The rows come from 6 hidden closed curves, with some noise, and rows from the same curve form a group. Each curve winds through 8 dimensions. The rows are also pushed far along 5 directions, which tell nothing about the answers.
Some rows, each with its group after it:
-6	37	39	-6	22	-15	32	-44	-7	2	43	-23	-19	-13	29	-13	12	11	-15	-14	-22	29 | k_265
4	-5	-23	6	-6	18	10	19	42	-10	1	36	-14	16	31	-20	-9	30	-19	-7	-3	19 | k_561
-24	0	18	-9	2	4	8	-6	-7	5	17	-33	4	19	7	18	-1	-20	-4	-24	-15	9 | k_80
11	32	7	2	-23	-2	29	10	13	-5	-11	6	-8	11	3	-33	4	47	-10	25	17	26 | k_561
-60	14	7	17	48	21	1	-43	-27	-24	7	-10	-16	2	44	3	1	25	-2	-35	4	24 | k_949
-77	-12	29	28	48	33	-34	2	-63	-16	29	-57	-1	-18	-9	73	-9	-10	35	-22	-7	8 | k_80
1	7	1	-2	-22	2	5	31	32	28	-19	-10	12	-6	11	19	-3	-1	-10	10	-7	-6 | k_265
-16	-3	-5	-10	15	12	0	-16	-5	-1	4	-2	0	12	7	18	-1	-15	-10	-14	13	-5 | k_80
5	4	-6	-4	-25	-25	-10	4	10	26	-12	-15	-1	3	-6	7	-7	-3	29	13	0	13 | k_949
-30	-18	-4	25	-13	11	-19	3	-2	0	-22	-9	24	18	7	40	8	-23	17	-5	1	-19 | k_80
31	0	-1	-15	-40	-62	-13	-9	6	29	-13	-15	14	20	-41	-16	8	-39	16	21	-8	-36 | k_80
0	3	-15	24	-7	1	1	19	16	7	0	23	-8	-17	35	12	-10	28	-5	13	-16	25 | k_561
-25	-7	20	5	9	15	-23	10	-35	-4	-7	-52	11	-2	-51	29	1	-3	23	11	33	-32 | k_80
44	-20	-3	-50	5	-12	17	-41	3	13	17	-23	-23	13	-15	-23	-14	-12	-11	-16	22	7 | k_949
23	-13	-12	-49	14	-3	4	-20	20	25	31	-24	-22	3	-13	-20	-16	-17	-16	-24	14	-17 | k_265
-47	11	-8	4	50	29	-7	-32	-13	-18	19	3	-8	-14	30	-16	7	13	-3	-39	6	5 | k_555
31	-17	-3	-11	-37	-30	-33	32	-10	25	-44	-14	27	-1	-72	27	-1	-43	35	45	20	-48 | k_503
-45	35	21	13	38	17	9	-6	-24	-32	-11	7	-7	1	11	-2	7	33	-15	-2	5	18 | k_949
-9	-1	4	13	-26	-23	-16	16	-14	20	-28	-27	21	0	-21	16	3	-11	10	21	-6	-31 | k_555
-1	15	-8	-1	-11	-19	-2	-22	-5	16	-37	-12	5	0	1	-9	4	14	8	16	30	-7 | k_265
-25	52	53	6	-6	-13	7	11	-3	4	6	-38	25	-6	-23	-3	31	-6	12	12	-15	-10 | k_949
22	-8	-5	3	-33	-23	6	-12	30	27	4	-7	3	7	15	-1	5	-11	0	4	-15	-6 | k_949
10	0	22	2	-10	-25	8	-18	-16	9	33	-25	-4	-3	-13	-4	8	-23	0	-1	-24	-28 | k_555
-18	-22	-1	35	2	23	-18	10	19	6	-3	12	26	-22	40	66	10	-34	7	-12	-28	-13 | k_561
18	-4	25	-8	-10	-18	15	8	22	21	34	3	10	-10	26	31	5	-57	-12	-18	-68	4 | k_555
40	5	-3	-7	-20	-12	2	0	26	17	-18	7	2	-17	-25	-19	14	-2	-1	28	13	-36 | k_555
-31	-7	-18	31	-16	20	-21	45	-8	8	-25	-2	15	-6	2	50	-13	15	13	25	16	-5 | k_265
-10	-42	-30	-16	24	-4	-25	-27	-40	-19	7	-4	-32	33	-26	-5	-33	-7	21	-22	30	-2 | k_555
34	-18	18	-45	18	-12	12	-28	-31	4	55	-46	-15	-5	-23	-26	-15	-14	6	-32	3	22 | k_561
-6	-17	-11	15	12	30	-18	10	8	-6	-4	6	-3	-18	-6	14	2	4	12	1	13	-25 | k_555
-9	-12	-28	7	4	35	-21	27	18	-1	-15	13	-3	-5	-10	22	-12	19	7	15	39	-9 | k_265
35	-23	-28	-14	-6	-14	0	-4	3	5	4	7	-35	2	-13	-31	-26	26	-5	10	15	-1 | k_949
39	21	-3	-12	-4	-3	24	-7	35	21	1	22	-2	-30	20	-14	10	10	-28	17	3	-3 | k_265
1	7	25	31	-41	-14	3	45	8	15	-4	-7	26	-11	2	29	10	-14	6	23	-46	-7 | k_503
37	-21	-12	-33	16	12	23	-6	22	-1	21	16	-22	-7	22	-31	-16	3	-37	-29	-13	12 | k_555
-2	-3	0	19	2	23	12	-9	8	-4	-5	17	14	-17	43	18	13	-5	-9	-13	-9	2 | k_265
9	4	11	-5	-1	-23	-15	-11	-2	23	0	-19	-6	-14	-29	31	2	-24	19	26	4	-21 | k_265
35	42	42	-34	-15	-51	50	-45	5	29	-3	-16	5	-7	24	-21	21	-27	-31	-2	-34	7 | k_561
11	12	6	-7	-12	3	11	11	5	-5	11	-11	-4	6	-20	-41	4	29	0	7	12	7 | k_503
6	-37	-28	-15	-7	-20	-31	10	4	27	-2	-23	-25	10	-19	22	-37	-10	24	0	3	-3 | k_503
3	-23	-34	-20	35	20	4	-50	-14	-31	-3	24	-25	20	14	-46	-10	20	-9	-35	39	12 | k_80
-26	-13	4	18	6	34	-10	27	-33	-39	-12	7	18	19	-24	10	2	1	9	-3	18	-9 | k_561
-5	8	5	3	10	20	0	2	0	8	15	-9	3	-23	-3	22	5	2	-5	9	16	-14 | k_265
14	18	-17	-15	8	2	11	3	-4	-9	-25	17	-20	-3	-9	-44	-13	58	-14	20	40	22 | k_561
-50	8	-2	20	5	13	6	-5	-33	-23	6	-3	-3	28	18	-7	-1	24	-7	-15	-2	17 | k_80
5	-11	-40	16	-16	-7	-18	19	34	16	-17	25	-16	-3	22	5	-19	33	14	18	-1	31 | k_503
4	20	21	-41	24	-24	33	-63	-36	-2	19	-22	-37	8	3	-41	-3	-2	-10	-27	-2	18 | k_503
5	-9	7	1	-1	11	7	11	-16	-22	-1	13	11	9	-11	-5	4	-10	-8	-5	-3	-8 | k_561
-34	12	24	20	6	-1	-15	18	-3	21	24	-28	22	-26	4	52	8	-32	0	0	-32	-30 | k_503
8	-20	2	-2	6	19	-8	-2	7	7	-5	-8	-1	-22	8	32	-5	-13	24	-9	2	9 | k_949
-32	30	19	32	-39	-26	-11	15	-16	17	-21	-37	31	9	-27	6	27	3	18	36	-6	-28 | k_80
-8	32	48	-5	-15	-19	-8	3	-45	11	-14	-76	29	-4	-84	1	24	-8	20	40	36	-52 | k_80
57	6	-25	2	-67	-14	8	62	49	14	-75	41	17	8	-17	-23	-3	31	-1	60	19	3 | k_265
-28	-9	-22	25	-3	8	-19	33	24	-3	6	30	1	9	30	23	-11	0	7	-9	-28	19 | k_503
19	-22	-12	-18	-19	-17	-12	4	-6	24	5	-32	-8	12	-46	-1	-13	-12	1	17	18	-39 | k_80
42	4	-16	-40	3	-43	13	-45	4	9	-11	9	-44	7	-5	-62	-16	15	-1	-2	12	8 | k_555
10	30	12	-18	-10	-27	20	-11	1	25	-24	-7	10	-12	2	-18	14	-13	-25	9	-11	-28 | k_265
0	-54	-17	-8	9	22	-48	18	-15	-3	-21	-15	-16	4	-56	58	-30	-28	53	7	40	-22 | k_555
-8	11	23	-3	16	-18	7	-25	-9	7	13	-4	3	-7	18	30	8	-35	-8	-9	-30	4 | k_949
-44	10	-11	9	17	11	-22	15	-12	-14	6	-1	6	15	-11	-7	-4	13	9	-8	16	-1 | k_503
-1	11	15	9	-16	-9	13	-5	-5	-9	8	-6	16	14	-1	-29	18	1	-5	-4	-8	-10 | k_561
7	0	-17	-6	19	7	8	-12	43	15	47	21	-27	-15	39	3	-7	2	-26	-15	-18	10 | k_949
-17	-29	-11	18	0	40	-12	46	20	-14	2	12	6	3	13	22	-11	1	-1	-16	-17	2 | k_555
26	12	18	-6	-20	-52	16	-26	-12	25	32	-10	0	-10	7	-8	9	-30	1	3	-45	5 | k_503
-23	31	2	11	-7	14	6	17	-34	-48	-52	15	19	33	-25	-54	12	56	13	14	47	29 | k_561
-19	-18	-19	8	6	-3	-13	6	-19	2	-1	1	7	5	10	10	-13	-5	-14	-10	-10	-11 | k_555
-4	-16	37	-29	11	3	-3	-16	-54	2	59	-83	3	6	-66	2	3	-37	15	-20	7	-26 | k_80
-5	5	-17	-16	7	2	-18	-1	12	8	8	-20	-20	8	-36	-23	-10	25	12	11	42	-12 | k_949
-16	10	7	-15	18	2	15	-22	-16	11	58	-36	-14	-2	13	-11	-9	7	-17	-26	3	7 | k_265
13	33	-4	17	-49	-18	-4	42	53	27	-17	14	22	3	-23	-4	23	11	0	56	4	-23 | k_949
-48	-7	1	4	34	9	-23	-22	-50	-5	-2	-38	-7	-5	2	28	-14	5	25	-19	19	14 | k_503
-31	-7	24	10	0	11	-40	30	-38	-6	5	-62	48	-3	-61	13	13	-17	43	-1	19	-20 | k_561
-30	11	0	18	-14	-1	-18	16	4	9	-41	-17	12	14	-14	31	2	12	19	27	22	-5 | k_949
14	-25	-14	5	-21	20	-11	27	20	-11	-11	10	12	15	-12	-3	-1	3	25	1	10	17 | k_503
-27	21	15	14	-8	9	-3	0	9	3	-31	-22	25	0	10	6	19	10	16	0	9	6 | k_503
3	-24	-14	-2	-2	35	-5	23	18	-13	-5	7	-2	10	-8	-4	-6	12	5	-7	10	10 | k_80
-2	-23	-14	13	-2	11	-7	3	-13	-7	4	-6	-17	1	4	1	-17	22	18	-5	8	12 | k_949
31	7	26	-14	14	4	30	-17	35	11	28	15	4	-31	43	11	16	-32	-33	-20	-43	6 | k_80
12	-35	-27	-10	30	17	-7	3	34	16	14	30	-22	-44	59	15	-22	-15	-14	-42	-49	12 | k_555
-40	63	26	10	-15	-8	24	-4	-13	10	4	-33	29	5	11	-28	28	25	-17	6	7	-5 | k_265
7	-31	-26	2	-5	-4	-24	22	4	-12	-9	22	12	14	-4	-18	-11	-7	11	-16	-9	5 | k_561
1	6	-11	-4	20	-6	-6	-27	12	7	-6	8	-26	-11	10	3	-6	15	2	7	16	5 | k_265
-12	-24	-6	32	-20	4	-18	21	-6	-11	-22	11	12	15	-3	31	-2	-11	20	9	-8	-15 | k_555
2	0	16	22	-24	23	-4	40	1	-18	-26	3	40	-2	-14	16	17	1	21	16	7	9 | k_561
-15	16	38	-6	-16	-49	-22	0	-36	44	22	-86	29	-12	-48	32	8	-44	25	14	-14	-32 | k_503
-1	-27	-3	-4	-6	18	-15	36	-1	-7	9	-16	6	11	-32	0	-11	-9	9	-7	1	-18 | k_555
31	-63	-39	-19	-4	-1	-31	29	-3	8	-10	7	-31	7	-34	20	-49	-13	17	3	10	-14 | k_503
8	17	28	-30	28	-30	10	-36	-36	17	52	-49	-23	-23	-27	-17	-4	-9	-14	-5	-7	-15 | k_80
10	-51	-41	6	-8	13	-20	-2	30	14	23	12	-15	10	20	36	-22	-18	9	-13	-2	-1 | k_949
8	-21	-12	-3	-2	13	2	10	19	-17	-10	24	6	20	11	-16	-2	-8	-11	-21	-7	-5 | k_561

New rows, each followed by its group:
57	-87	-54	-33	-3	12	-27	9	34	-6	-3	28	-31	20	-16	-19	-39	-16	23	-29	3	15 | k_80
2	11	-11	-28	25	-1	-4	-21	5	3	32	-7	-27	2	-23	-31	-7	16	-7	-3	31	-3 | k_949
-40	6	1	-3	5	2	-14	-14	-56	-7	15	-53	0	28	-56	-13	0	13	7	7	49	-39 | k_80
10	-13	9	-3	-2	-12	-2	11	-18	14	9	-17	-9	-17	-12	21	-14	-15	0	6	-19	-14 | k_503
1	0	-19	5	4	5	-11	0	10	-4	-27	31	11	-7	12	-1	4	1	4	3	11	1 | k_503
-24	5	16	23	14	18	-1	-1	-22	-21	27	4	14	-5	2	15	17	-11	-4	-7	-11	-13 | k_80
-49	-26	-21	17	10	38	-56	30	-16	-15	0	-38	19	20	-45	20	-11	18	53	-3	56	5 | k_503
-16	11	1	15	0	-1	10	2	6	-14	-22	28	5	13	35	4	2	7	-12	-6	-14	17 | k_80
-12	0	10	-14	24	23	10	-33	-30	-14	35	-30	-8	7	-17	-6	4	7	-4	-14	36	1 | k_949
15	7	6	-11	-38	-27	-5	-5	-25	1	-24	-25	2	28	-65	-28	9	1	39	33	31	-11 | k_503
-8	9	10	-14	14	4	14	-40	-36	-13	15	-18	-14	15	-12	-5	1	2	5	-6	34	7 | k_561
26	-10	-2	-9	0	-8	6	2	13	3	4	29	4	-19	20	-7	5	-30	-3	-18	-40	3 | k_555
-26	-26	10	13	31	23	-22	1	-23	-8	9	-20	-5	-13	-8	59	-10	-20	10	-9	-1	-18 | k_949
20	1	-28	-17	3	-19	8	-27	7	-8	-4	27	-17	14	9	-69	-4	24	-11	-12	13	5 | k_503
12	-33	-1	-9	-4	3	-4	-12	0	-4	5	-12	-1	20	-5	9	-7	-24	13	-21	-2	1 | k_949
24	-8	9	-11	-22	-18	-4	25	15	22	2	-23	-2	-9	-28	-9	-5	-11	9	10	-19	-23 | k_555
-12	-14	-20	9	1	-6	-30	0	-6	17	9	-24	-5	-7	-8	11	-14	15	26	6	16	10 | k_503
2	16	18	11	-8	4	6	25	37	5	6	13	12	-15	19	8	17	-5	-3	3	-40	18 | k_80
-17	33	5	17	-13	-7	-3	25	2	-5	-16	2	32	1	2	-27	15	31	3	13	3	23 | k_503
-41	2	-12	39	-3	18	-19	30	9	-2	-9	1	6	-3	19	24	-5	30	9	8	1	6 | k_561
40	7	3	-23	0	-9	5	-12	31	16	-11	6	-5	-25	-6	-21	9	-4	4	6	7	-7 | k_949
-14	2	16	-4	5	26	3	8	9	-9	-19	-16	13	2	5	0	9	-1	9	-19	1	8 | k_555
29	-43	-43	3	-33	-33	-41	16	36	27	-38	23	-3	17	-18	27	-20	-31	28	23	0	-25 | k_949
-28	-19	-33	-10	41	20	-24	-3	-3	-15	22	13	-21	10	8	-9	-26	10	-2	-34	17	6 | k_503
6	-25	-20	-18	-15	-9	-10	-6	9	12	0	-16	-12	34	-14	4	-19	-7	13	-4	18	8 | k_949
-7	5	24	15	0	-25	-9	-18	6	34	22	-27	1	-29	13	59	9	-40	8	9	-37	-22 | k_265
-44	47	48	42	-28	-25	12	9	-28	11	-16	-29	24	-6	13	33	28	-6	14	24	-42	-1 | k_503
-5	-16	-3	-16	7	23	-2	7	-1	-14	24	-19	-13	28	-26	-3	-13	6	2	-11	24	7 | k_949
9	-16	12	-21	-11	-12	0	11	18	35	13	-30	6	-4	-3	31	-6	-53	-8	-15	-34	-31 | k_265
1	-53	-33	-13	15	7	-27	12	1	-16	5	17	-6	22	8	-2	-32	-16	15	-42	-10	26 | k_561
54	0	-2	-36	-20	-52	0	-7	25	42	-15	-13	-13	-12	-22	-22	-8	-13	1	19	-13	-4 | k_80
-2	24	0	-18	28	18	35	-52	-7	-32	3	6	-21	15	25	-76	10	54	-24	-27	34	32 | k_949
11	-16	-15	12	-21	2	-5	22	11	-12	-44	36	18	10	10	-2	3	-6	8	3	-12	5 | k_555
-9	12	-15	-6	-7	-6	4	5	12	25	-26	-1	4	-7	22	2	-5	5	-18	3	2	-12 | k_265
1	-35	-26	-22	18	-3	-17	-7	-24	-9	-9	10	-12	14	-7	-6	-24	-16	9	-26	4	8 | k_555
-27	32	12	28	16	16	2	-6	14	-8	1	9	36	-30	44	-16	34	19	-11	-15	-15	10 | k_561
-20	4	1	0	17	-8	-6	-26	-24	-9	-6	-11	-25	5	0	-7	-10	12	19	-9	9	8 | k_555
12	0	12	-12	16	10	1	-13	-6	-7	0	2	-7	-26	-7	-16	8	-10	19	-13	-4	-4 | k_555
-38	-4	23	15	3	7	-31	41	-50	-20	-4	-34	10	18	-72	43	-7	-10	26	27	18	-24 | k_949
-51	11	29	0	42	4	16	-58	-59	3	80	-60	-13	-8	17	15	6	-16	-26	-39	-14	-20 | k_80
-11	41	51	0	15	-17	18	-36	-18	0	18	-20	25	-20	9	1	39	-28	-3	-10	-27	-2 | k_80
-58	-5	21	24	6	28	-13	7	-44	-19	7	-29	10	22	-8	70	-4	-18	33	-6	11	11 | k_561
56	-9	7	-11	-46	-40	15	9	0	20	-13	-2	11	-1	-20	-13	2	-24	-2	23	-18	-21 | k_265
-35	-2	11	-4	16	13	5	-5	-24	-12	21	-20	-2	26	2	18	-9	-10	-10	-23	3	0 | k_80
12	-1	16	-24	28	0	3	-33	-7	-10	13	-3	-3	-7	-4	-16	8	-20	4	-24	0	8 | k_80
-1	31	31	-18	7	-18	36	-37	-25	-3	13	-15	-5	6	18	-14	8	-3	-12	-13	-10	31 | k_561
32	-52	-28	-41	12	20	-13	4	18	13	29	-12	-26	5	-18	13	-37	-21	3	-23	23	-3 | k_265
-17	-25	-4	0	21	27	-10	21	0	-9	38	-3	-11	-2	14	26	-23	-5	5	-29	-17	27 | k_503
-10	26	14	23	22	11	20	-7	25	-7	-5	39	-19	-31	60	22	9	19	-21	3	-38	31 | k_265
17	-5	-27	-8	6	-4	1	-11	50	29	5	19	-22	-21	51	4	-13	15	-7	-8	-16	38 | k_503
-48	20	7	32	15	17	-10	-5	-13	-10	19	-25	22	-9	24	-9	15	34	8	-15	5	20 | k_503
21	40	9	2	-14	-12	38	-32	16	2	-13	25	2	-6	33	-30	25	21	-19	16	6	14 | k_561
-20	15	-9	12	4	-4	-13	-7	-7	-1	2	3	9	-1	1	-6	7	11	11	5	14	5 | k_561
-49	9	-4	9	34	13	-12	-23	-38	-10	-18	-20	-8	-5	18	8	-9	31	15	-15	24	27 | k_503
-17	43	1	31	13	13	27	-9	25	-7	-7	54	7	-27	81	2	21	30	-29	0	-25	41 | k_561
-46	49	53	17	-1	-28	11	-30	-53	3	8	-59	34	-3	2	-2	31	-5	11	-5	-16	3 | k_561
-6	8	7	4	-8	-22	-2	17	-13	1	6	-7	-12	11	-20	-1	-11	10	-3	17	-12	0 | k_949
27	4	15	-17	20	-2	9	-27	-10	1	15	-2	-22	-30	-14	-6	3	-9	6	2	5	-12 | k_555
-28	31	12	26	-5	-28	-5	5	-23	1	10	-3	-1	2	-10	-1	8	13	-1	25	-15	-11 | k_949
53	5	14	-33	-45	-54	1	2	15	42	-12	-48	17	1	-46	-32	5	-15	15	24	5	-17 | k_561
19	-9	-21	-4	-21	-15	-14	31	16	3	-12	14	14	11	-12	-25	-10	10	10	8	3	18 | k_503
-14	-11	-7	-23	5	14	-11	13	-3	9	-8	-31	-5	14	-26	2	-16	-1	3	-9	27	-17 | k_265
-20	-16	-31	15	35	42	-4	2	7	-19	6	40	-22	-6	34	22	-18	27	-24	-9	16	11 | k_555
-8	-3	-2	2	2	-5	-6	7	-17	-1	-36	1	3	-6	4	6	-7	3	11	0	-4	9 | k_555
28	-7	18	-32	8	-10	13	-27	-15	4	2	-16	4	-19	-3	-29	9	-29	4	-29	-17	-6 | k_555
7	-10	7	-10	16	6	-9	-1	-15	-4	-13	-16	-6	-10	-21	11	-9	0	6	3	19	-8 | k_80
-13	24	47	-2	-16	-30	29	-24	-32	19	52	-56	15	5	0	-3	22	-31	-18	-12	-47	-14 | k_80
-15	7	12	6	17	-4	-2	-15	7	5	56	-6	-7	-12	13	6	9	-21	-3	-18	-31	-11 | k_949
-22	18	29	-3	8	11	3	-19	-14	-9	-5	-41	7	9	-23	-12	19	7	12	-4	25	-16 | k_265
-57	14	4	39	18	22	-18	13	-34	-28	7	-7	22	0	-2	-6	12	27	8	-5	9	-7 | k_561
10	6	-6	4	-28	4	-13	32	24	11	-47	1	12	0	-35	3	7	6	15	36	26	-31 | k_503
7	-28	14	-24	-1	-20	-6	-25	-13	31	51	-56	-29	0	-19	30	-18	-43	21	-17	-22	-10 | k_503
-1	-36	8	-2	-6	-11	-16	-7	-28	-3	26	-31	12	19	-20	11	-6	-42	21	-26	-14	-17 | k_561
12	-19	-7	-20	-21	-27	-27	2	-36	14	-12	-53	-5	18	-85	-20	-11	-1	32	26	37	-34 | k_80
18	20	20	-19	-33	-36	18	-5	-2	26	3	-22	28	8	-14	-17	18	-37	-10	3	-18	-27 | k_265
6	-30	6	4	2	1	-8	11	-3	-5	29	2	-20	-2	-2	25	-16	-26	21	-14	-33	0 | k_555
-18	-30	-23	-10	31	45	-21	-1	-17	-21	-8	-9	-28	5	-27	4	-22	21	18	-11	53	-10 | k_503
-40	-27	-26	25	18	23	-23	20	12	15	18	7	-16	-14	43	60	-26	-8	-7	-18	-27	-7 | k_265
29	-8	-19	-3	-31	-40	-12	11	23	37	1	-1	-11	-5	-7	4	-14	-1	15	27	-15	10 | k_503
-32	37	20	40	-26	7	3	9	19	12	-48	-12	28	-12	28	23	30	22	18	25	-6	9 | k_503
-21	10	27	5	-15	9	-17	12	-27	-11	-14	-60	41	14	-56	-15	22	4	36	7	39	-17 | k_561
10	-12	-44	-6	8	18	-2	5	24	-14	-49	61	-10	6	22	-17	-11	17	-12	-2	21	6 | k_265
-9	55	46	32	-39	-25	19	34	-10	17	-23	-21	33	-25	-10	10	32	9	-4	49	-29	-18 | k_503
19	-28	-25	-5	0	13	-6	6	-6	-23	-10	21	-4	12	-6	-26	-14	20	16	-8	21	30 | k_503
-40	-17	-29	31	-12	30	-32	18	-1	-16	-44	2	16	28	-1	19	-6	26	36	5	48	3 | k_265
-20	-10	-20	-7	31	4	-1	-25	-2	8	18	-7	-44	-6	40	1	-30	26	-4	-28	-7	29 | k_503
-54	5	0	34	41	29	-1	-25	-19	-22	32	8	1	-16	58	7	9	13	-9	-39	-18	12 | k_503
14	-28	3	-9	-3	21	-3	14	11	1	15	-11	2	-1	-13	15	-3	-20	5	-11	-9	-1 | k_80
-49	-20	-12	8	24	33	-9	-12	-14	-17	32	-19	-18	30	19	20	-17	14	7	-33	14	27 | k_949
-52	6	8	15	11	15	-22	20	-41	-32	-11	-19	27	24	-20	-6	3	12	27	-14	15	17 | k_561
-2	19	-2	-17	22	1	13	-46	-11	-5	-6	-2	-12	2	7	-25	7	14	-12	-7	34	-3 | k_561
-51	-12	-13	7	38	24	-9	-19	-29	-16	28	-17	-43	9	22	5	-28	33	10	-31	7	28 | k_503
40	-54	-52	-49	20	0	-28	-19	15	-2	-33	5	-45	19	-29	-37	-43	19	18	-16	53	10 | k_80
2	19	23	3	-1	-28	-3	-6	-17	10	15	-29	2	-15	-26	-12	10	0	0	17	-9	-25 | k_80
19	9	-1	-6	-13	-13	0	-6	27	14	15	7	14	-6	-1	-15	17	-16	1	3	-8	-9 | k_503
-17	35	26	31	-25	-2	21	23	3	-14	-33	20	34	5	34	7	24	10	-1	11	-28	34 | k_561
-6	-7	13	10	-12	-2	-5	26	-22	0	3	-20	1	-3	-21	14	-6	-2	11	10	-11	-8 | k_503
11	-25	-31	-5	-2	10	-11	23	25	-1	-47	44	-9	4	9	10	-16	-9	-6	1	-4	-11 | k_265
-88	55	38	50	6	35	24	3	-22	-21	-21	-11	33	6	59	37	32	27	-17	-6	-16	28 | k_80
27	-2	-17	-16	-12	-14	14	-28	7	0	-15	14	-28	13	2	-41	-5	21	10	3	13	24 | k_503
-14	-4	17	24	-5	-11	-11	8	-8	11	11	-11	30	-18	8	27	17	-35	-4	-4	-39	-35 | k_561
-21	17	7	8	-1	-9	-10	-1	-2	13	-22	-21	2	1	-9	21	3	9	4	22	13	-9 | k_949
16	0	-7	-19	8	-13	-12	-29	-5	12	0	-15	-12	-14	-21	-21	-1	-3	27	0	26	-9 | k_949
51	-16	-10	-9	-22	-55	4	-6	28	55	42	4	-23	-25	13	26	-17	-38	-22	19	-54	-21 | k_949
21	-8	3	-2	-24	-37	-18	16	11	26	2	-18	4	0	-37	5	-3	-22	10	25	-13	-36 | k_80
-22	14	1	12	1	-8	-9	16	16	12	12	6	15	-6	17	12	5	-12	-7	-4	-27	-7 | k_503
10	27	34	16	-21	10	25	18	8	-7	-14	1	36	-17	16	0	29	7	-3	11	-15	22 | k_561
25	-29	22	-1	-19	-16	-18	22	30	25	12	-12	22	-17	-3	53	6	-71	29	-8	-62	1 | k_80
28	-75	-22	-26	-9	4	-35	32	-1	6	31	-23	-12	19	-56	16	-36	-46	23	-19	-4	-34 | k_555
-1	-3	-13	-9	6	19	1	-2	31	-9	3	17	3	16	11	-15	4	0	-6	-18	11	4 | k_561
